The rows are grouped in 4 ways, from coarse to fine. Each group lies inside one group of the grouping before and may be the whole of it. The rows also spread widely along 12 directions, which tell nothing about the answers.
Known rows, each followed by its group in each grouping:
[ -3  19  -2  -4  20   6  -3  -1  -4   2   3   2  15   6 -15  11  -4  -7
   8   6   0  -4  -7 -10  10  13   7   1 -13  10   4  -6]
Q699 Q149 Vif fugig
[ 12  -2 -13   2 -23   3 -20  -2 -21 -17  21  -5  -1  -2   2  -7   5 -14
   0  -1   3   6 -11  10   2  17  -6   2   7 -18   4 -13]
Q699 Q149 Vif Suna
[-14  -5   4  -3  11   8   2 -18  -5   2   5   2  15  -2  -6  14   6   1
  -9  15  -4   7  -8   6  13   4   2  11  -4   5  -3  -3]
Q794 Q76 tib Pofu
[ -7   7  -9   7  -2   2  14   1   3   3  21  -1   7 -19  20   4 -21  -5
   6  -9  -1  -9  -5  -7 -10   0 -20 -11   3 -17   8  15]
Q843 Q751 sopes fer
[ 11  15  -4  -2  15   5   6 -17   4   4  10 -12   7 -13   3  17 -15   9
 -21   0  -2   0 -13  -3 -12   9 -22 -16  -3  -4   0  15]
Q699 Q300 sadid fav
[  3 -15  15   7 -20   2  -1   5   7  -2 -16  -9 -23   1   7  -9  -5   2
  13 -12   5  -9   4  13  24 -25  -6   3  -5  -5   8   6]
Q843 Q727 nopo bepu
[  4  22   5  -5  14   5 -21   7 -14 -13  14  13  37  -4 -13  19 -24 -14
  -5   4  14   9   0 -10   3  27  -8 -18   5   4 -18   7]
Q699 Q149 ped vok
[  0  -8  -6  -1 -15   1  15  -8   3  14   7 -12 -24   0  10 -23  10  11
   1  -5 -14 -11 -15   4  -9 -14   4  13 -17 -10  35  -6]
Q794 Q638 mebu laz
[-10 -19  10  -4 -22  -2  -6  -1  -1 -15  29  17   4 -10  22 -13   3 -16
  -4   2   5   6  -5  11  -5  -7 -14  -1  24 -17   5   4]
Q699 Q259 gose sizip
[ -1   3  -1  14  10   7  -3  -6  -4   0   6 -12  -9  19   4  23 -16   2
   5  -7  16 -18   7  -1  -3   3   0  -3   7  -3 -10  22]
Q699 Q149 mav togen
[ -8 -23  24  18  -9  -5   3 -13  -5   4  33  10   0   2  14  -9 -21   0
 -22   6  14  -6   7  10 -31 -20 -10  -8  31 -15   4  17]
Q843 Q751 kuv Gavud
[  5 -22   9  22  -9   4 -18 -17 -22   2   8 -11  -8  13 -19   8 -11   6
 -22   4  12  -7   6  16   4   0   2   8   9 -13  -9  -2]
Q699 Q149 mav Ves
[-22  -7   6 -10 -20   2  -3  19  -7  -5  12  21  17  -9  14 -14  -6  -7
   8  -5   2  -1  -2   4  13   1   8  10  -2  -8  12   0]
Q794 Q76 tib Sirit
[ -2  -6  -9  -1  35  13 -13  -6  -8 -17 -22  26  32 -11 -16  23   9 -10
  -2   4  16   8  13 -16  22  25 -10  -7   1   0 -40  -3]
Q794 Q76 simek lol
[ -1  23  -8   7   6  12 -13  -5 -25 -12  13  -6  18   7 -14  18 -15 -17
  12  11   9   4  -5   4   9  27   8  -2   2   3  -3  -7]
Q843 Q727 nopo mip
[ -6   2  -3  -7   0  -2   4  -2   2   0  22   1 -11  22   9 -15  26  -9
  12   7  -5  -8 -14   2 -11  -6  19  22  -4   5  29 -13]
Q699 Q300 zoso Vofu
[ -9  -5  -4   0   2   9   3  11  -6 -11  -2  20 -10  15  22 -16   1 -11
  24  -8  20 -26  12  -7  -7  -1  10   1   7  -6  16   0]
Q699 Q300 ranum Deme
[ -8   3   3 -12  20   4  12 -10  10   1   5  25  27 -30   5  -1  -5  -4
 -14   7  -4   3  -9 -15  -6   3 -22 -16  -2  -6   5   1]
Q699 Q259 gose Bifib
[-22  -8   2   0  -8  -2   7  -9   1 -10  27  14  16 -25  22   4  -3 -20
   7  12  -7   2 -11   2  11  -6 -23  -5  13 -17   8   1]
Q699 Q149 ped vok
[ -3 -10  -6 -19  12  14  -3  -5   2  -1  -7  27  28 -19  -6  -4  22   2
 -26   8  -2   7  -9  -4  10  13  -4  10  -6  -3  -7 -19]
Q699 Q149 mav togen
[ 19  -1 -15  19  11  -7   2 -19  -8 -11  13  -6 -16  -4  -1  -9  10 -13
   8   2   1  -3  -4 -10 -25  -2 -17 -15   7 -14   7  -7]
Q843 Q727 nopo mip
[ -2 -15   9  15 -14 -23 -10   8   1  -8  31  15  20 -34  -7 -12  -4 -17
  -9  -6  -5  16  -3  -7   0 -14 -27  -9   9 -24 -12   3]
Q843 Q727 nopo bepu
[ 16   8  -7  10  -8   1 -19   5 -12 -13  10 -11   7  -8  -5  17 -23  -7
   0 -13  11   2  -1  -3   8  15 -21 -17   3 -14 -17  14]
Q699 Q149 ped vok
[  4 -16  11   4 -28  -1 -22  12 -11 -14   8   5  -5   4  -2 -13  -3 -11
   4  -9  12   2   3  12  15  -3   1   5   6 -12   1  -3]
Q699 Q259 gose Bifib
[  2  23  12  -9  14   5 -13   0 -12  -5   8   4  21   9 -19   6 -13 -12
   2  13   4   5  -8  -1  10  15   8  -2 -10  17   6  -7]
Q699 Q300 ranum Deme
[  8 -35  19 -11 -14   7 -10  -5   1   1  -9  19 -10  11   1 -29  24  15
 -32   1  11   3   4  16 -10 -13   9  16   8  -1   2  -7]
Q794 Q638 mebu laz
[-12   9   7   2 -11  -4  11  13   5  -4   9   3   3 -21  24  -1 -38  -9
  24 -15   2 -10   1 -10   7  -9 -22 -24  -3 -13  13  28]
Q794 Q638 mebu laz
[ 13  -3 -12   0  -7   8  -3  -5  -9  -8   2   0 -10  -4   9 -10   1  -3
   0  -6   4  -8  -6   0  -5   8  -9  -5  -1 -15  12  -7]
Q699 Q149 mav Ves
[  0 -22  -1   4  14   3   4 -11  -2   0 -11  28   4 -19  -2 -18   7   0
 -15   3   5 -12   5 -13  -6  -6 -13  -7  -1 -16   6 -15]
Q699 Q149 mav togen
[ -3 -12   5  -4   3   8  -7   3  -3   7   6  14   2  18  -3 -10  11  10
 -18  -2  11 -10   2   1 -12   0  19  19   2   0   2  -3]
Q699 Q149 mav Ves
[ -4  27 -15  -5  11  -4   1  23   7 -10  17   4  12   0  12   9  -6 -18
  32 -16   4  -8  -5 -22   1  11  -4  -6 -10  -1   4  15]
Q699 Q300 zoso Vofu
[-12 -10  12 -22 -17   6 -21  26   1 -14   1  20  13  16   8  -6  21  -8
  10  -6  10  11   2  12  28   3  21  27   0  10 -11   0]
Q794 Q76 simek lol
[ -5  -3   9  -5  10   7   0 -12   6  -2   2  -3 -12  26   2   4  20  -5
   9  10   4  -4  -6   8   6  -8  12  14   1  14   9  -3]
Q699 Q259 gose Bifib
[ 14  -1  -2  11   3   3 -10   4 -13   8  -6   1  -4   3 -17 -10 -18  11
 -12 -14  11 -17   5 -10  -9   6   4  -5 -13 -11   5  -1]
Q699 Q149 mav togen

New rows, each followed by its group in each grouping:
[ -2   2  -7 -25  -6  21   7  10   9  -3 -29  13  10 -24  16  -5  -3   8
   1 -13   0  -1  -6  -2  25   8 -12  -4 -18  -3   6   3]
Q794 Q638 mebu laz
[-20 -10  14  -6  20  -4  20   5  24  21  -6  21   8  -4   0 -11   6  13
  -4  -5  -4 -12   2 -19  -3 -24   6   8 -18   6   9   9]
Q794 Q638 mebu laz
[ -4  -7 -35   4  -8  10   3  13  -1  -5  17   5   7  -6  18  -1  17  -3
   4 -20   7  -6  -3  -7 -10  14  -1  14   5 -22  -8   3]
Q843 Q751 kuv Gavud
[ 12   4  -3   4  13 -12   3  -3   9  -3   7  -3  -9  -3  -3  -8  12  -9
   9  -5  -6  -4  -8 -15  -5 -10 -13  -6 -12  -2   9  -2]
Q699 Q300 ranum Deme
[ -5 -16  -5   1  18  17   5 -28  -7   9  -1   8   2   8  -8   1  16  11
 -26  15   5  -8  -3   4 -13   6  10  13   4  -2   5 -14]
Q699 Q259 gose Bifib
[  6 -15  19  29   2 -14 -13 -17 -22  -9   6   3  -7   1 -22 -10 -18 -18
   8  10   8  -2  11  -3   1 -11 -11 -18   4 -10   4  -6]
Q794 Q638 mebu laz
[-10   8   8  -7  -8  17   4  -1  -8  19  -4 -11   2  12  -7   2 -21  20
  -9   1   0 -10  -8  12  10   5  22  15 -19   8  21   4]
Q794 Q638 mebu laz
[ -2  -6  13   0 -18   4  -5 -13 -10   9  19 -20 -11  21  -2   2  -2  13
 -15   7  -4   3 -13  25  -1  -5  15  21  -2   4  13   5]
Q794 Q76 tib Pofu
[  3  -2   9   5  -2   7   5   0   0  13 -11  -5 -17   9   3  -7 -23  16
  -3 -11   9 -25   4   0  -3 -10   3  -3  -8  -4  18  10]
Q699 Q149 Vif fugig
[ 20  31  -5 -15  13   4 -21   3 -15 -20   2   8  28 -10 -18   2  -3 -22
   3   8   2  18 -14  -8  11  32  -9 -16 -12   8  -1 -16]
Q699 Q300 sadid fav
[-14 -16   5   2   9   8   8 -25  12  22  20 -13  -2  19   1  25  13  25
 -37   7  -1  -6 -10  13 -10 -10   8  27   9   4 -11  16]
Q699 Q149 Vif Suna
[  4   3   3   5  18 -11  -4 -10  -2   4  17   6  13  -6 -21  -2   7  -7
 -10  10  -8   5 -10 -14  -8  -1  -7  -3  -9  -1   3 -11]
Q699 Q149 ped vok
[ -1  -1 -12   1  -2  23 -11 -13 -22   3   4  -9   5  17 -10  14   0   9
 -18   8   9  -7  -6  14   3  23  18  19   1  -2   0 -11]
Q699 Q149 ped vok
[  1  10   0   7   1  -3  -9  16  -4  -9   6   9  25 -19  -8   5 -18 -18
  13  -9   6   7   2 -13  18   6 -16 -13  -6  -7 -12   5]
Q843 Q751 kuv Gavud
[  8  -2  -6  -2  -7   6 -12   5 -13  -3   6  11  12 -10  -5 -11  -7   1
 -16  -5   6  -2  -4  -3  -5  13  -4  -3  -2 -14   3  -8]
Q699 Q149 ped vok
[  1  -4  -6  18   2   6   6 -21 -11 -10  10 -14 -24  12  18   9 -11  -9
  15   2  12 -21   3   5  -8  -3 -11 -10  14 -12  11  10]
Q699 Q300 ranum Deme
[  4  -6  -6   6  -1  -2   6   4   9  16   6  -9   1 -13   2   8 -16  28
 -26 -26   1  -6  -1  -9 -14  -3 -13  -2 -10 -15 -12  31]
Q794 Q76 tib Pofu
[  4 -30  15 -17 -33  16 -16  -9  -6 -17   0   7 -12  12  21 -14  21   0
 -16   6  12  12  -3  35   8  -3   3  15  22  -2   0  -3]
Q794 Q638 mebu laz
[  5 -16   8  20   6 -12  -5 -12 -13  -2  15   8 -10   6  -4 -15  -5  -5
  -1   2   8  -8   9  -7 -22  -8  -4  -8   7 -13   6   1]
Q794 Q76 simek lol
[ -9  11   3 -11   4  10  -4   8   0   0   5   7  13   9   3   6  -5  -2
   4  -1   7  -6  -5  -1   9   9   9   6  -4   7   3   4]
Q699 Q149 Vif Suna
[ 16  17  -6 -15   5   5  -8  12   3 -10  -6  -1   1   7   6   2   3   1
   9 -15   7   5  -4  -8  -1  13  -2  -6 -11   8  -3  12]
Q794 Q76 tib Pofu
[-12  10   9   8  22  11   0 -21 -29   0  -5  15  24  -9 -22   1 -31 -13
   4  25   6  -5   3  -6   8  17   2 -18  -7   2  16 -16]
Q794 Q638 mebu laz
[-10   8   1   5   6 -22  -3  20   3  10  31  14  26 -13 -19 -11  -4  -8
  -1  -8  -9   1  -8 -23  -4  -4   3   7 -19  -8   7  -3]
Q699 Q300 zoso Vofu
[-19   1  15 -17  -3  12  -1   9   2  20  -3  12  37 -14 -18   5 -17  20
 -31   0  -5   8  -9   4  23   6  12  16 -21   7  -3   4]
Q794 Q638 mebu laz
[ 20  11   0   4  10  -2  -9   1  -3  -3   7  -3  -4   8  -4   0 -11  -1
  -2  -9   9  -6   0 -11 -17   5  -8 -14  -2  -2   0   9]
Q699 Q149 mav Ves
[ -6 -19   1  20   7 -12 -13   4 -10  -8  16  16   3  11 -11  -4   8 -15
   5  -3  15 -10  13 -11  -5  -5   5   7  10 -12  -9  -3]
Q699 Q300 zoso Vofu
[  5   7   7   4 -24  -8  -7  22 -11   1  -4   6  14 -37 -12 -21 -44  -3
   5 -19  -4   1  -2 -10  20   1 -19 -22 -26 -21  16   2]
Q794 Q638 mebu laz
[-17   9  -8  -3  10   9  -1   2  -3   7   4   1  22  -1 -14  19   0  -1
   2   3  -4  -4  -8  -4  26  13  10  16 -15   4  -4  -5]
Q699 Q149 Vif fugig
[-10   3   6  12  13   2  -9 -13 -10  -8  13 -10   6  14  -6  31  -9 -11
  12   9   7   2   3   4  16   7   0   2   6   5 -17  14]
Q794 Q76 simek lol
[-20  -9 -10  13   1  23   4 -12 -15  12 -12 -10   4   2 -10  23 -16  13
  -5   3   6 -21   2   9  29   9  11  16 -10  -9   1  -4]
Q699 Q149 ped vok
[ 16  -1  11   0   1 -10  -8   5   5   6  20   1  -4  11  -5 -12  -1  10
 -24 -11   7  -2  -2  -5 -30  -8   0   0   2  -1   0  13]
Q699 Q300 ranum Deme
[ 13  10  -1   6  -1  -4 -12   7 -12  -8  -5   2   1  -8 -14 -11 -14 -13
  15  -5   2  -5  -2 -11  13   5  -9 -15 -17  -7  13 -12]
Q699 Q149 ped vok
[-26 -19   3  12   4   0  -4 -17  -3  -7  27  -5   0  24   1  24  24 -16
   9  18   3  -3  -2  15  18  -9  13  30  16   2  -9  -2]
Q699 Q300 zoso Vofu
[-10   8  -3   5   6 -10   3  12   7   9  17  -6   4   3  -4   7  -3   1
  13 -13  -7  -4  -6 -14   4  -4   5  10 -18  -2   0  14]
Q794 Q76 simek lol
[-17   5 -11 -13  -4   9   8  11   6   7   4   7  20 -18   5   3  -2   5
   0  -9  -8   1 -11  -6  16   7   1  10 -17  -6   4   5]
Q794 Q638 mebu laz
[ -2  13  -2   2  10   2 -18   0 -11  -3   3 -10  18   9 -33  21   5 -12
   7   9  -4   8 -10   1  35  15  12  16 -21  12  -7 -15]
Q699 Q300 zoso Vofu
[  0  -9   4   3  21  10   8 -32  -4  12  -9  -2  -5   8 -16  -1  14  10
 -21  20  -3 -10  -8   6   0  -4   7  11 -10   6  16 -20]
Q699 Q300 sadid fav
[-10   3   1  27  -2 -11   0  -5 -10  -6  39  -6   8  -8   4  14 -27 -22
  16   1   5  -4   2  -5  -4  -3 -19 -13  15 -18  -4  15]
Q843 Q751 sopes fer
[ 15 -21  18  15  -9  -6 -13  -2  -7  -9 -10   4 -19   2  -3 -15 -11  -4
   1  -6  15 -11  12   1   3 -17 -15 -15   6 -13   4   1]
Q699 Q149 ped vok
[  5   3 -11  -8  20   8  -3   2  -3 -15  -7  25  14  -9   3  -7  11 -14
   4  -1  11  -5   3 -17  -4  14  -9 -10   0  -4  -3  -9]
Q699 Q300 ranum Deme
[ -2  -8   1   5  -2  14  -3  -9 -13  -1 -11  -4  -8   8  -6   1  -5   1
   1   3   8 -14   2   9  17   2   7   8  -6  -2  10  -9]
Q699 Q300 ranum Deme
[  3 -18  17  10   0  12  -9 -20  -3  -9 -28 -12 -11   3  -7  23 -12   2
   1   3  12  -1  10  15  38  -8 -15  -7   2   2 -18  12]
Q794 Q638 mebu laz
[-17 -16  12  20  -6   5   8 -20  -1   3  13 -21 -23  20  14  21 -13   3
   6   4   8 -22   4  19  11 -20  -1  10  13  -5   5  20]
Q699 Q300 ranum Deme
[ -3  -3   6 -24   7  21   4 -18  -4  -3 -12  15  10  -5  11  -6   9   5
 -14  17  -1   6 -11  12   6  11   1   4  -3   7  13 -11]
Q794 Q76 simek lol
[ -6   2  15  34  28 -14  -4 -13 -16   7  16   3  16  -2 -33  15 -39  -8
  -6   6  11 -13  14 -19  -6  -4  -9 -20  -1  -7  -9  10]
Q699 Q300 ranum Deme
[ -6 -10  34 -10 -12  17  -9 -11  -6   1 -20  -4  -4  13  -1   7 -18  10
  -8  11   8   2   1  30  35  -8   8   9  -4  15   6   5]
Q794 Q76 simek lol
[  0   5  -8  -3  21  11  -1 -18  -7   1  14   1   8  15  -5  12  13  -2
 -10  14   3  -3  -8  -2 -12  14   8   9   3   6   0  -6]
Q699 Q149 mav Ves
[-14  10   6 -10   8  -3  -1   6   9   6  13   2  22   0 -12  12   7  -4
   4   3 -10  12 -12  -5  19   0   7  14 -17  13  -4   5]
Q794 Q638 mebu laz
[ -3   0 -15  14  14  10   0 -10 -16   7   3  -3   5  13 -22   1  11  -4
   4   9   2  -7  -3  -3   2  10  19  18 -11   0   7 -23]
Q843 Q751 kuv Gavud
[ -8 -16  24   2   4 -13   6  -3  15  -3  -3  14  -8  -4   5 -13   5 -11
  16   2  -2  -1   3  -6  11 -30 -13  -7  -3   2   9   6]
Q794 Q638 mebu laz
[-27 -26 -10  -1  -1  12   2  -8   2  12  13   2   9  14  -5  13  34  11
 -20   6  -2  -6  -7  14  16  -1  25  49  -1  -3  -7 -10]
Q699 Q300 zoso Vofu
[ -1  -4  -6   1   3   7   6 -11  -3  12   9  -7  -6   7   4   0   0  16
 -13  -2  -1  -7  -7   2 -13   3   7  11  -6  -5   9   6]
Q794 Q76 simek lol
[  1  -7  24  15   1  -9 -17  -7  -7  -8   1  -2  11 -10 -23  16 -22 -13
  -2   6   4   7   3   4  32  -8 -19 -11  -2  -3 -13   3]
Q699 Q300 zoso Vofu
[ -7  -7 -19   1  -6  20  -1 -14 -14  -4  -7  -8  -6   4   2   6  13  -4
   8   7   0 -10  -9  12  25  12   7  18  -6  -8  11 -20]
Q699 Q149 Vif Suna
[-17   8  14 -13  14  13   2   8   9   2  -1  18  24   0  13  19 -22   3
  -4  -3  15  -9   6  -5   9   4  -3  -7   7   8 -11  24]
Q699 Q149 Vif fugig
[ -5   8  -5   1  -9  -7  -5   6  -3   2  36  -2  15 -10  -5   1  -6  -8
  -4  -5  -7   8 -15  -4  -5   7  -4   3  -3 -12   4   5]
Q699 Q259 gose sizip
[  3  10  -6 -12  -2  -3   1   5   8  -2  28   3   2   3  11 -10  15  -6
   2  -4  -6   4 -17  -6 -19   2   0   5  -1  -2  14   2]
Q699 Q259 gose Bifib
[ 24  19  -4   3   9   4  -8  -5 -13 -13  -2  -8 -12  13   1  -2 -14 -10
  18  -5  13  -3   1  -8 -16  14  -7 -24  -1   3   8   8]
Q794 Q638 mebu laz
[  2   5   0   8  22   8  10 -14   0  12 -11  -3   1  -2 -15   2  -5   8
  -4   5   0  -9  -2  -8  -1  -3   1  -3 -14   4   9  -6]
Q843 Q727 nopo bepu
[ -6  17   7  -6   1  10  -6  17  -4   6   5   7  24   1  -8   5 -22   5
  -5  -7  10  -1  -1  -1   4  10  12   3  -7   6  -2   9]
Q843 Q727 nopo bepu
[ -6  -8   5   2 -36  -9   0   5  -2  -1  21 -14 -18  -1  16 -15  -1  -4
  15  -8 -12   1 -14  15  12 -16  -2  13  -8 -12  26   3]
Q794 Q76 tib Pofu
[-28   2   0 -13   5   7  17  10   4   9  18  37  35 -25  15 -16  -7  -1
 -10   3  -1  -5  -5 -11 -14   1   3   3   2  -9  16  -3]
Q843 Q727 nopo bepu
[ 16  -1  24  -1 -30  -8 -18  14   2 -12  16  -9 -20  15  19  -9 -20  -4
   5 -17  15  -2   1  13  -4 -13 -11 -11  14  -4   5  26]
Q699 Q149 Vif Suna
[-25 -17  -7  -6  -5   6  13  -2  10   4  14  10   6  -4  18   0  20   2
  -2   0  -4  -3  -7   2   4  -7   4  21   2  -8   3   5]
Q794 Q638 mebu laz
[ 11  13  21  -7 -10  -1 -21   8  -3  -9   7  -5  16  -4  -8  13 -26  -5
 -10  -4   7  13  -6   9  18   6 -13 -11  -2   5  -9  15]
Q699 Q300 zoso Vofu
[ -8   6   5  -2  -9   5  -1   4  -3  -2  15   3  18 -14   5   5 -18  -4
  -4  -1   2   5  -6   5   6   3  -7  -3   3  -6   0   8]
Q843 Q727 nopo bepu
[  0  13   7  -9  -5  -5  -8   9   5   5  28  -4  14   3  -3   5  -6   1
 -10  -5  -4   7 -14   0  -3   2   0   6  -3   3  -1  11]
Q699 Q149 Vif fugig
[ 22  15 -10  -6   7   9  -9   2 -18 -12   0  12  -7  11   6 -22  -4  -9
   8  -3  16 -12   0 -11 -27  20   3 -17   3  -3  20 -12]
Q699 Q149 Vif fugig
[-11  12   9   2  -6  -9   8   6   0  10  18   1   7 -15  -5 -14 -22  -7
  11  -1 -13  -5 -14  -8   5  -9  -4  -4 -20  -6  33  -3]
Q699 Q259 gose Bifib
[  9 -25 -23   9   4   8 -10 -28 -13 -20   8   5   1 -11   2   8  31 -11
 -19   8   7   6  -3   6  -2  15 -20   2  20 -23 -19 -15]
Q699 Q300 sadid fav
[-14 -14  20   6 -22  -8   0  -5  -5   6  16   2   5 -19  -4 -12 -17  -5
  -8   8 -11  -1 -11  13  21 -19  -9   6  -8 -13  24  -8]
Q699 Q300 zoso Vofu
[ 26 -16   7  10  23  -6 -10 -12   1 -12 -15  12 -15   8 -10 -11  14  -6
  -5  -2  17  -7  13 -13 -15  -8 -13 -15   5  -3  -7  -5]
Q699 Q300 zoso Vofu
[ 16  29   0 -11   6  -7 -12  18  -6   1  26   6  11  12  -7 -15  -8  -5
   1  -8   4   0 -10 -16 -28  15   9  -7  -8   6  14   1]
Q699 Q149 Vif fugig
[-18  -1  18 -16 -20  23  -5 -14 -17  -1  10   3  20  -5   8   9 -22   1
 -20  21   3   4 -14  34  24  11   4  11   7   1  16  -6]
Q699 Q300 zoso Vofu
